There are 5 ways to turn a row about zero (a turn may also mirror it). The second row of each pair is the first, turned, with some noise. The first 45 pairs use one turn. New pairs use 3 turns, one after the other, and a turn may come again.
In the rows, 128 means zero.
Some pairs, each with its turns in order after it:
[181 111  74 143 148 190 141 133]
[207 129 143 116 109 182 114 145] : gadot

[154 144 116 121 127 115 170 160]
[110 138 135 112  93 133  91  93] : tir

[113  96 117 109 129 110  15 191]
[150  43 105 215 167 105 132  92] : gadot

[198 175 141 117 115 110  51 132]
[103 135  89 143 162 185  61 176] : lor

[142 117  79 141  90 111 119  92]
[ 93 184 109 124 120 106  98 133] : Fep

[140 124  39 108 115 111  91 147]
[183  42 104 128 121 109 149 155] : gadot

[138 134 118 115 126 127 112  78]
[134 109 108 107 158 129 115 159] : tir

[165 174 107 120  94 117 138 151]
[135 136 131  77 149 165 115  84] : Gol

[124 112 107 123 118 154 127 130]
[141 110 105 129 121 117 146 117] : Gol

[116 109 122 108 196  69 102 134]
[118 155  70 198 129 159 112 139] : tir

[132  90  76 136 150 169 154 109]
[120  72 125  87 132 114 169  97] : lor

[146 158 139 112 112 173 121 102]
[126 109 133 121 145  78 130  91] : Fep

[118 159 116 151 100 146  98 144]
[113 133 163 149  98 103 106 113] : Fep

[163 131 139 108  97 130 122 112]
[124 129  99 150 145 104 113 117] : Fep

[118 180 118 171 106 150 199 146]
[126 166  82  53 134 150  89 156] : gadot

[150 136 135 112 102 190 163  76]
[157  85 128 126 198 122 174 136] : Gol

[154 123 161  91 140 152 119  80]
[100 107 127 168 189 124 155 139] : Gol

[145  81 148  99 152 141 134 102]
[103  94 107 172 144 138 139 155] : Gol

[107 193 177 101 103 124 139 132]
[ 77 129 124  97  91 117 161 152] : tir

[211 104  92 140  80 157 137 126]
[179  97 140  81 100 196 151 100] : gadot

[ 56 140 109 134 173 136  84 122]
[147 187 108 173  95  75 134 123] : Gol

[131  66  75 155  85 193  84 133]
[228 103 103 141  94 131 119  76] : gadot

[113 112 126 115  79 152  96 125]
[140 140 133 161 135  80 115 152] : Fep

[ 99 105 102 169 112 103 119 114]
[175 105 134 149 120 170 139 138] : tir

[111 137  93  96  95  94 125  99]
[168 110 118 100  79 135 102 133] : lor

[ 98 165 154  95 158 112  87 154]
[126 147 123 170 124  82  95 183] : lor

[116 144 134 159 164 129 128 162]
[122 128 113 142 143 140  76 154] : gadot

[ 65 178 118 194  66  94 132 123]
[117 169 132 158  30 145 105  76] : lor

[109 157 103 159 172 136  96 124]
[ 75 126 178 111 110 132 154 121] : Fep

[ 97 136 129 106 121  88 154 175]
[169 156 149 147 120  86  94 111] : lor

[169 100 119  81 189 160 139  87]
[125 104 102 205 161 166 156 136] : Gol

[110 116 125 122 118 210  80  81]
[116 114 155 126 152  25 152 152] : Fep

[114 162 127 142  94 142  84 117]
[151  93 110 107 124 108 168 137] : tir

[173 101 130 112 113 112 109 162]
[125 107 124 157 119  93  96 105] : tir

[223 145  96 135  34 185 146 121]
[138  60 141 122 155 246  97  80] : lor

[ 73  89 188 158 119 102 198  89]
[ 90 134 216 151 120 197 150 173] : tir

[103 108  88 103 136 126 125  72]
[120 191 126 104 151 106 162 149] : Fep

[124 133 107 132 176 125  95 169]
[144 156  81 158 127 129 132  92] : tir

[133 176 107 125 167 190 134 108]
[169 164 107 152 170 134 183 113] : Gol

[130 140 124 142 136  49  51  98]
[ 62 172 106 187  94 150 169 127] : Fep

[140 146  77 126 179 170 112 112]
[159 151 106 171 127 142 174  94] : Gol

[135 182 150 156 181 138  38  89]
[ 32 137  87 139 125 132 116 204] : lor

[ 66 142 144 123  82  86 135 134]
[ 88 123  90 106 144  73 135 111] : gadot

[158 126  75 145 119  96  83 138]
[120 121  61 111 130 133  90 109] : lor

[159 130 153  77 202 145 152 131]
[133 161 193 155 165 155 143 166] : gadot

New pairs, each followed by its turns in order:
[116  42 111 132 125  91 142 106]
[192 115 164 111  83 163 128  86] : gadot Fep Gol

[157 102 182 114 121 114 134 114]
[147 134 178 126 113 155 101 147] : Gol lor Gol

[154 136 104 159 139  89 134  84]
[126 112 102 144 115 131 155  67] : Fep Fep Fep

[154 161 125 191 170 136 125 180]
[113 156 145  44 147 143 106 118] : gadot tir lor

[ 94 191  92 122 111 136 106 132]
[192  99 127 147 149  90 132 145] : Gol tir gadot

[ 95 175 168 108 163 153 124  89]
[121 158 125 203 120 103 116 111] : lor gadot Gol

[132  83  66 133 140 161  97 169]
[ 97 125 157 204  91 114 147 140] : gadot tir Gol

[124 110 153 151 135 124 128 135]
[142 112 136 119 120 147 136 155] : lor Fep lor

[102 128 144 141 183 112  96 134]
[120 139 129 137 163 102 183 108] : tir Fep gadot

[117 120  91 146  89 153 116  60]
[131 157 129 114 179 148 162 184] : Gol lor gadot

[115 121 150 128 144 174 120 132]
[114  94  99 104 138 137 133 110] : lor Fep Gol

[135 184  99  61 132 127 166 109]
[131 142 186 120  65 121  91 164] : lor tir Gol

[ 83 152 120 150 162 127 114 159]
[163  89 134 148  98 125  95  94] : gadot gadot gadot

[ 98 131 103 155 112 175  99 132]
[109 156 158 131 105 108 121 166] : Gol gadot tir

[120 141 117  91 107 113 158 104]
[134 154 158 112 101 109 132 102] : Fep gadot tir

[128 120 167 133 124 132 115 169]
[113 152 151  94 154  91 118 126] : gadot Fep gadot

[120  95 113 144 144  99 137 125]
[113 137 143 159 127 127 166 116] : lor Gol Gol

[145 134 102 137  72 148  64 111]
[100 133  87 179  86 103 160 132] : lor Fep tir

[137 158 162  88 132  94 109 152]
[128 143 139  70 101 162 134 104] : gadot Gol Gol

[126 114 128  78 187 176 134 168]
[140 102 175 171  81  94  85 146] : lor Gol Fep

[101 124 111 102 132 145 130 132]
[111 152 115 144 141 117 125 113] : gadot lor Gol

[149 126 159 143  91  93 127 155]
[121 118 126 125 163 166  97 155] : gadot tir gadot

[140  54 163 129 152 135 103 132]
[104 156  83 109 135  81 139 177] : tir lor gadot

[121  92 151 163 116 110 128 158]
[143 164 119  98 134 167 136 142] : Fep tir lor

[ 83 152 118 118 171 129 126 174]
[146 128 159 137 148  65 125 105] : Fep Gol lor

[127 124 118  37  86  34  82 103]
[ 24 104 109  68 111 129  64 157] : gadot lor tir

[137 181 130 182 100 156 104  82]
[145 139 176 155 154 166 113  65] : lor gadot Gol

[170 114 138 146 111 115 123 192]
[122 133 197 105 149 142 161 141] : gadot gadot Gol

[129 123 150 115 166 128  64 186]
[ 90 208 136 130 112 157 103 124] : Fep tir gadot

[112 128 114 140 144 150 178 160]
[141 160 130  95 135 134  87 116] : lor Fep Fep

[124 115 124 124 141 171 124 110]
[144 150  99 132 136 150 111 151] : tir Gol gadot

[165 170 119 172 137 120 107 111]
[130 136 146 129 148  72  92 141] : tir Fep lor

[101 108 123 127 100 148 120 174]
[119 109 127 103  81  94 133 142] : gadot Gol Fep

[ 71  79 107 142  73 117 127 123]
[ 93 140 159 157 194 108 101 138] : lor Gol tir

[146 124 189 174  99 153 130 106]
[133 170 193 103 152 123 100 121] : tir lor lor

[102 141  93 153 142 146 110 106]
[133 102 168 117 146 161 152 120] : Fep Fep Gol

[130  92 166 146 138 127 132 127]
[127 142 122 131 156  97 103 149] : Fep Gol Fep

[148 144 107 100 126 151 131 146]
[129 146 133 150 159 163 127 122] : gadot gadot gadot

[143 149  83 178 127 123  92 114]
[115 153  84 172 129 117  89 138] : gadot Fep lor

[137  86 139 112 121 158 150 101]
[103 126 127 124 193 137 131 142] : lor Fep Fep

[146  97  95 187 144 140 152 117]
[149 174 128 143 127 127 163 180] : Gol tir lor

[ 90 160 144 142 119 139 124  73]
[ 81 116 110 165 139 160 167 131] : tir Fep Gol

[111 181 102 133 139 114 142 111]
[173 126 158 139 158 153 124 137] : Fep tir Fep

[127 145 113 110 129 161 119 148]
[136 136 137 139  97 160 125 124] : Gol Gol gadot

[156 150 180 104 144 116 136  92]
[112 121 153 150 114 135  72  82] : Gol Gol lor

[141 129  94 112 107  93  89 162]
[129 157 116 137 100 151 189 137] : lor Fep tir

[ 98  91  52 110 132 160 126 122]
[157 114 143 152  95 123 107  56] : lor Gol gadot

[158  71  94 117 164 113 135 128]
[118 122  87 150 143 130 117  58] : Fep gadot tir

[161 182  78 121 146 125 178 130]
[124 128 134 137 168 112  83  61] : lor lor lor

[138 118 143 141 132 116 165 181]
[155 120 143  95 105 121 161  95] : Fep Gol lor

[151 113 143  68 140 134 132 143]
[170 139 174 107 126 116 143 117] : gadot Fep gadot

[123  60 136 137 135 135  26 127]
[148  99 175 192 165  81 179  89] : lor Fep Fep

[183 114 126 128 131 163 140 156]
[134 130  96 146  99 137 145 184] : gadot lor Gol

[140 134 154 114 138 131 152 136]
[113 116 137 101 148 135 144 137] : Fep gadot Gol

[ 91 133  87 100 113 114 151 124]
[ 88 149 133 147 143 159 121  93] : gadot lor Gol

[119 118 129  84 119  59 156 136]
[141  79 136 144 102  64 132 126] : lor tir gadot

